There are 4 ways to turn a row about zero (a turn may also mirror it). The second row of each pair is the first, turned, with some noise. The first 36 pairs use one turn. New pairs use 2 turns, one after the other, and a turn may come again.
Known pairs, each followed by its turns in order:
[-1.54  2.12  1.84 -0.13 -0.85 -0.71 -2.39  0.60]
[-0.70 -1.86 -1.77  1.05  1.12  2.43 -0.76  0.72]
(2)

[-0.19  1.51  1.36 -1.71  0.75 -1.05 -1.37  0.26]
[ 1.07 -0.36  1.66 -0.09 -0.38 -0.15 -0.92  2.34]
(1)

[-0.14  1.10  1.91 -2.52 -1.16 -1.07 -1.08 -1.44]
[ 2.02  0.29  0.10 -0.44 -3.32 -1.11  0.03 -0.39]
(0)

[-1.32  1.06  0.91  0.14 -1.10  1.75  1.34 -1.90]
[ 1.51 -1.16 -2.58  0.49 -0.20  1.43  0.46  0.27]
(1)

[ 0.67 -2.58  1.10 -1.56 -2.45 -2.41  1.42 -0.68]
[ 3.24  0.13  1.41  0.86  0.53 -1.17 -3.15 -0.83]
(2)

[ 2.45  2.51  0.81 -2.56 -1.74  0.73 -1.59  1.04]
[ 3.47 -0.33 -2.71 -0.06 -1.22 -1.28  0.58  1.73]
(0)

[ 0.32 -2.54 -2.46 -1.13 -0.49  1.43  1.38 -1.25]
[-0.35  1.15  3.34 -0.93  0.54 -2.27  0.05 -0.55]
(2)

[ 2.49 -1.93 -0.25 -1.76  1.16  1.70 -0.92  0.63]
[-0.88 -2.68  0.36 -2.52 -0.62  0.72  1.85 -0.14]
(3)

[-0.60  0.22 -1.88 -1.93  1.17 -0.16 -1.87 -0.17]
[ 0.37 -0.03  2.65  1.95  1.01  0.07  0.84  0.42]
(1)

[-2.44 -0.71 -1.79 -1.64  1.56  0.86  0.37 -2.34]
[ 2.16 -1.59  1.17  2.08  0.65  1.59  1.42 -1.83]
(1)

[-1.49  1.84 -1.79 -2.14  0.49  0.29  0.68  2.56]
[ 0.61 -2.10 -1.56 -3.21  0.69  0.70 -1.01  0.83]
(0)

[ 1.46 -0.84 -1.24 -0.36 -0.38 -2.51  0.12  1.00]
[ 2.15  1.88  0.03  1.18  0.92 -0.08  0.23 -1.22]
(2)

[-0.31 -2.60  0.11 -2.37 -2.54  1.34 -2.58 -1.38]
[ 0.61  2.65 -0.14  4.29 -1.57  1.20 -0.73  0.01]
(1)

[-0.59 -2.11  2.60 -0.47  2.63 -2.02 -2.07  2.50]
[-0.15 -1.02 -2.18  1.46 -1.64  3.27 -0.05 -3.44]
(0)

[2.11 2.26 0.57 2.11 2.64 0.86 0.64 1.96]
[-0.53  1.07 -3.72 -1.35 -2.05 -0.05  2.54 -0.12]
(2)

[ 1.26  2.25  0.97  0.69  2.50 -2.58 -1.77  2.40]
[ 1.49  0.61 -3.92  1.05  0.27  1.94  2.35  0.65]
(2)

[ 0.99 -2.20 -2.43  0.52  2.44 -1.70  1.89 -0.85]
[ 2.26 -0.77  1.75 -1.69  1.12  1.91 -0.61  2.96]
(3)

[0.37 0.30 0.76 1.54 1.10 1.33 0.65 0.77]
[ 0.52 -0.29  0.11  1.30  1.90  0.23 -1.19 -0.54]
(0)

[-1.53  0.58  1.80  0.94  0.65  0.27  1.33 -1.47]
[-0.03 -0.45 -0.54  2.63  1.79  0.01 -0.81  0.31]
(3)

[ 1.65 -1.11 -0.34 -1.37  1.92 -1.71 -1.38 -2.47]
[ 3.05 -0.47  1.83 -1.01  0.81  0.78  2.08  0.39]
(2)

[ 0.04 -1.80 -2.54  2.57  1.81 -1.31  1.32 -1.10]
[-1.12 -1.61  0.18 -0.14  0.99 -1.85  0.85 -3.96]
(1)

[-2.60 -0.46  2.26  1.89  1.16 -1.65  2.19  0.49]
[ 0.43 -2.59 -0.17 -2.93 -2.48  0.14 -0.41 -1.50]
(1)

[-0.66  1.32  0.81  0.89  2.17 -0.12 -0.31 -1.11]
[ 0.69 -0.89  1.55  1.91  1.25 -0.35 -0.25 -0.80]
(3)

[ 0.39  0.15 -1.57 -2.32 -1.96  0.03  0.14  0.01]
[-0.07  1.31  1.13 -0.64  2.52 -0.06 -1.39 -0.54]
(2)

[-0.84 -0.76  1.76  0.05 -1.86  1.21  0.01  1.28]
[-0.37  1.16 -1.12 -0.48 -2.21  1.38 -0.04  0.59]
(1)

[-0.13 -1.37 -0.05 -1.74  2.09 -0.79 -0.45 -1.97]
[ 1.41 -2.91  0.50 -0.27  0.21 -1.00 -0.36  1.38]
(3)

[-0.69  0.77  2.44  2.33  1.50 -2.47  1.70 -1.70]
[ 0.35 -0.08  1.07  1.96  2.82  0.37 -3.61  0.13]
(3)

[ 2.03 -2.21 -1.94 -1.33  0.90 -0.68 -2.64  0.90]
[-2.15 -0.44 -3.62  0.53 -1.02 -0.05  2.15 -0.08]
(0)

[-0.44  2.20 -0.18  0.80 -2.27 -0.78 -0.24  0.22]
[-1.91 -1.58 -1.19  0.43 -0.12  0.29 -0.24  2.05]
(1)

[ 2.13  2.17 -1.39  1.23 -1.32 -0.77  1.58 -2.21]
[-0.12  3.02  0.68 -0.11  0.34 -1.58 -1.19  2.82]
(0)

[-1.18  0.34  2.42 -0.75 -2.37  1.41 -0.46 -1.29]
[-1.75 -0.13 -2.76  1.38  0.40 -1.98  0.01 -0.72]
(3)

[-2.28 -1.33 -1.69  1.90  1.66 -1.40  0.31  0.84]
[ 0.65  1.39  2.57  1.12 -0.51  0.42 -0.52  2.81]
(3)

[ 2.19  0.98 -1.26 -1.69 -0.43  1.10  2.21 -1.18]
[ 0.51  1.31 -0.88 -1.42  1.20 -3.18 -0.48  0.74]
(0)

[-0.51 -0.22  1.54  1.77  2.06 -0.28 -1.15 -2.11]
[ 0.85 -2.25  0.53 -0.07 -2.15  1.13  1.66  0.80]
(2)

[-0.95  0.25  2.13  1.56 -0.29  0.02 -0.89  0.36]
[ 1.19 -0.53  1.37  1.71 -0.31  1.52 -0.09 -0.35]
(0)

[-0.40 -1.49 -0.47 -1.33  2.64  0.88  1.03 -0.64]
[ 1.03 -2.62  0.49  0.63 -0.01  1.14  0.87  1.60]
(3)

New pairs, each followed by its turns in order:
[-1.08 -0.09  1.94 -1.91 -0.26 -1.98 -2.15  2.48]
[-0.48  2.44 -2.75  2.09  1.62  1.31 -0.02 -0.87]
(0) (1)

[ 0.98  0.93  1.46  1.86 -1.30  0.20 -1.92  1.89]
[-2.60 -0.99  1.38 -0.50 -0.28  1.98 -0.23  1.32]
(1) (1)

[ 1.32  1.28 -1.99 -1.50  0.01 -1.16  1.90  0.05]
[-1.13 -2.25 -0.64  1.44 -0.19 -0.04 -1.24 -2.10]
(1) (0)

[-1.22 -0.30 -1.78  0.06  1.72  1.47 -0.40 -0.43]
[ 0.07 -1.12 -0.08 -1.92 -1.27  1.82 -0.43  0.07]
(2) (1)

[ 0.09  1.62 -1.75 -2.14 -2.45 -2.13 -2.29 -1.00]
[-1.52 -1.97 -2.05  3.30 -1.95 -0.91  1.66 -0.11]
(1) (2)

[-0.67 -2.58 -0.01  0.92  2.08  2.17 -0.88 -0.47]
[ 0.15 -1.41 -2.38 -0.01  2.10 -0.19 -2.47 -0.03]
(1) (1)

[ 1.81  0.03 -2.27  0.35  2.56  2.27  2.59 -0.52]
[ 0.80  2.00 -0.92 -0.59  1.16  1.65 -3.78  1.61]
(2) (2)

[ 0.76  0.42 -2.11 -2.17 -0.19  1.07 -0.65 -0.47]
[ 0.60 -0.04 -0.65 -1.00 -0.09  0.21  0.42  3.23]
(2) (2)

[-2.63  2.27 -2.11  0.46 -2.55  1.55  1.15  2.54]
[ 0.92  1.66  1.58  4.10 -0.96 -2.89  0.99  0.30]
(2) (3)

[ 1.53  1.59 -0.98 -2.41 -0.08  2.13 -0.26 -0.63]
[ 1.09  1.80  2.61 -1.92 -0.62 -1.10 -0.59 -0.87]
(3) (2)

[ 2.53 -0.23  1.94  0.23 -1.16  0.26  2.30  0.26]
[ 1.85 -0.11 -0.41 -2.78 -0.42 -2.15 -0.15 -0.60]
(2) (3)

[-1.30 -0.78 -0.14 -2.22  1.01  0.33  1.48  0.16]
[ 1.25 -0.26 -1.60 -0.05 -0.37  2.20 -0.72 -0.12]
(2) (0)

[-2.45 -0.85 -0.48 -0.18 -2.56 -0.75  1.58  1.47]
[-0.84 -1.34 -0.07  0.72 -2.18 -2.60  1.32  1.61]
(2) (1)

[ 2.13 -1.18  0.46 -1.14  2.08 -1.18 -1.54 -1.60]
[ 0.01 -0.59  1.75 -1.02  1.20 -1.18 -2.46 -2.09]
(1) (3)

[ 1.43 -2.58 -0.86  0.86 -0.36  1.58  0.93  0.25]
[ 0.17 -0.85 -0.83  1.60 -2.16  1.98  1.25  0.41]
(3) (3)

[ 1.32 -0.79 -2.42  2.23 -0.81  1.36  0.37 -0.72]
[-0.16 -0.82  0.00 -0.82  0.93  2.37 -2.59 -1.25]
(0) (0)

[-0.45  0.99  1.13 -2.22  1.15 -0.21 -1.11  2.49]
[-1.32  0.05  2.11 -1.50  1.49 -0.44  2.19 -0.93]
(2) (1)

[ 1.80  2.09 -1.70  0.00 -2.51  1.70 -2.37 -0.14]
[-2.24  2.53 -1.90  2.17 -1.90  0.19  1.39  0.57]
(1) (2)

[-2.29 -0.99 -2.55  0.34 -0.69 -1.07  2.41  2.47]
[ 1.04 -3.06 -0.71 -1.65  0.09 -2.39 -0.59 -2.59]
(0) (0)

[ 0.25  2.55  0.33 -0.11  1.33 -0.73  2.14 -2.39]
[-0.43 -0.25  1.66  1.33 -1.17 -1.75 -0.72  3.02]
(0) (1)

[-2.31  1.41  1.18 -1.52 -0.01 -0.81  1.89 -2.27]
[ 0.23  0.52  0.37  0.98 -0.37  0.26  3.13 -3.12]
(3) (2)

[-2.48  2.26  2.53 -2.57  0.38  2.46  1.34 -2.31]
[-4.69  2.11  1.22  1.38  2.30  0.61  0.74  1.20]
(3) (0)

[-2.26 -1.27 -0.95 -2.32 -0.80  1.65 -1.67 -1.33]
[ 1.11  3.14  0.14  2.23 -0.50 -0.82 -1.42 -1.51]
(3) (2)

[ 2.37 -0.31  0.28  1.15 -0.07 -2.56 -0.05  2.48]
[ 1.34  1.44  0.37  0.79  0.16  0.99  3.45 -1.50]
(0) (3)

[-2.30  0.35 -0.93 -2.24 -0.05 -1.86 -0.36  2.35]
[-0.41 -1.46 -0.79  1.64  1.65  2.23 -2.33  1.10]
(2) (0)

[ 1.10 -1.55  0.01 -1.47 -0.04  0.61 -1.47 -2.47]
[ 0.45  1.19 -1.23  0.74 -0.56 -0.97  0.06 -3.15]
(2) (0)

[ 0.06  1.78  1.96 -0.55  0.57 -1.73  1.31  2.31]
[ 0.16 -1.24  1.70  2.31 -0.91 -1.26  1.71  1.51]
(3) (0)

[ 0.37 -2.10  0.21 -2.56  0.23  0.85 -1.30  2.02]
[-0.07 -0.20 -0.49  1.09  2.24  1.03 -0.55 -3.15]
(0) (1)

[ 1.51  2.10  1.85 -2.61  0.84  2.11  0.55  0.33]
[-1.30  0.89  1.51  1.58  2.00 -2.86 -1.79 -0.72]
(0) (1)

[ 1.34 -1.20 -2.38 -0.19  2.42 -0.78  1.51 -1.89]
[-1.92  1.12  0.11  2.14 -1.61 -1.56 -1.97 -1.85]
(1) (0)

[-2.34 -0.57 -0.07  0.35  2.64 -2.48  2.10  1.45]
[ 2.18 -1.03 -0.41  3.47  1.07  1.50  1.88  0.87]
(3) (0)

[-1.98  0.15  0.11 -2.25  0.24 -0.50 -2.54 -0.23]
[-0.40  1.61 -0.46 -1.96  0.02 -0.80 -2.59  0.91]
(3) (3)

[ 0.01 -0.58 -1.79 -0.93 -1.05  0.41 -2.42  1.76]
[ 0.19  0.29  0.63  0.10 -2.64  0.53  1.67  1.97]
(2) (2)

[-0.71 -0.53  2.06 -0.46  0.03 -0.60 -0.93  0.02]
[ 0.37  1.19  1.08  0.99  0.22 -1.30  1.03  0.47]
(0) (0)

[ 0.89  2.18 -0.45 -2.49  0.28  0.44 -0.46 -0.32]
[-2.31  0.95  1.75  1.28  0.66 -0.15 -1.16 -0.04]
(0) (1)

[ 2.27  1.85 -0.47  2.38 -1.31  1.58  0.87 -1.02]
[-0.38  1.15  0.64 -2.76 -1.17  1.20  1.24  2.35]
(3) (2)

[ 1.33 -1.28  1.79 -1.46  0.39 -0.18  0.19 -0.28]
[ 0.15  1.11  1.39  1.54 -1.01  0.60  0.33 -1.57]
(3) (1)

[-0.49  0.55  0.37  1.62  2.56  0.54  2.47 -1.39]
[-0.69 -1.61  0.44  2.43 -2.58  0.46 -1.30 -0.27]
(0) (0)

[-2.47  0.41 -1.73 -1.53 -2.21  1.46 -1.67 -1.06]
[0.05 0.13 1.85 1.42 3.83 0.98 0.18 0.50]
(1) (0)

[ 0.54 -2.02  2.59 -0.02  1.90  1.95 -1.87 -1.55]
[-2.24 -0.09  1.21 -0.46  0.01  1.87  0.35 -3.84]
(3) (0)

[-1.27 -0.41  1.36  1.37 -2.02 -2.13 -0.30  2.34]
[ 1.21 -1.71  1.79 -1.71 -1.28  1.02  2.54  0.43]
(1) (0)

[-2.25  2.07 -1.11  0.31 -1.48 -2.65 -0.79 -2.07]
[ 1.74 -2.77  1.23  2.87  1.87 -1.15  0.51  0.17]
(2) (0)

[ 1.43  0.44  1.97 -0.53 -0.25  1.72  2.35  2.07]
[ 1.90 -1.96  1.76 -1.89  1.48  0.84  0.45 -1.32]
(0) (3)

[-0.43  1.64  0.28 -0.57 -1.55  0.61 -2.55 -1.68]
[-2.07  1.74 -0.68 -1.88 -0.61  0.80 -1.71  0.40]
(0) (3)

[-0.22  0.68 -1.68 -1.65 -0.22 -0.81  0.49 -0.70]
[-0.26 -1.61 -0.24  0.03 -1.14 -0.95  1.48  0.67]
(1) (2)

[-0.62 -0.37 -1.43  0.24 -0.45  0.87  1.23 -0.85]
[ 1.44 -0.36  0.94 -0.21 -1.42  0.45 -0.44 -0.25]
(2) (0)

[-0.37 -1.63 -2.50 -0.26 -1.79 -0.95  2.01 -1.06]
[ 1.47 -1.16 -1.76  2.47 -1.81  0.81 -1.38 -0.83]
(0) (3)

[-1.27  1.09  0.93 -0.10 -1.33  2.25  0.53 -0.07]
[ 0.07 -0.46 -0.71 -0.88  2.40 -0.65  0.82  1.03]
(1) (0)

[-2.14  2.54  1.22 -1.60  1.41  0.28  1.02 -2.52]
[-0.18  1.01  2.70 -2.43  2.85  0.29 -0.05  1.27]
(3) (3)

[-2.64 -2.35  2.00  1.62  0.84 -0.70  0.81 -0.38]
[-1.29 -1.54 -1.42  2.07  2.93 -1.40  0.35 -0.07]
(0) (3)

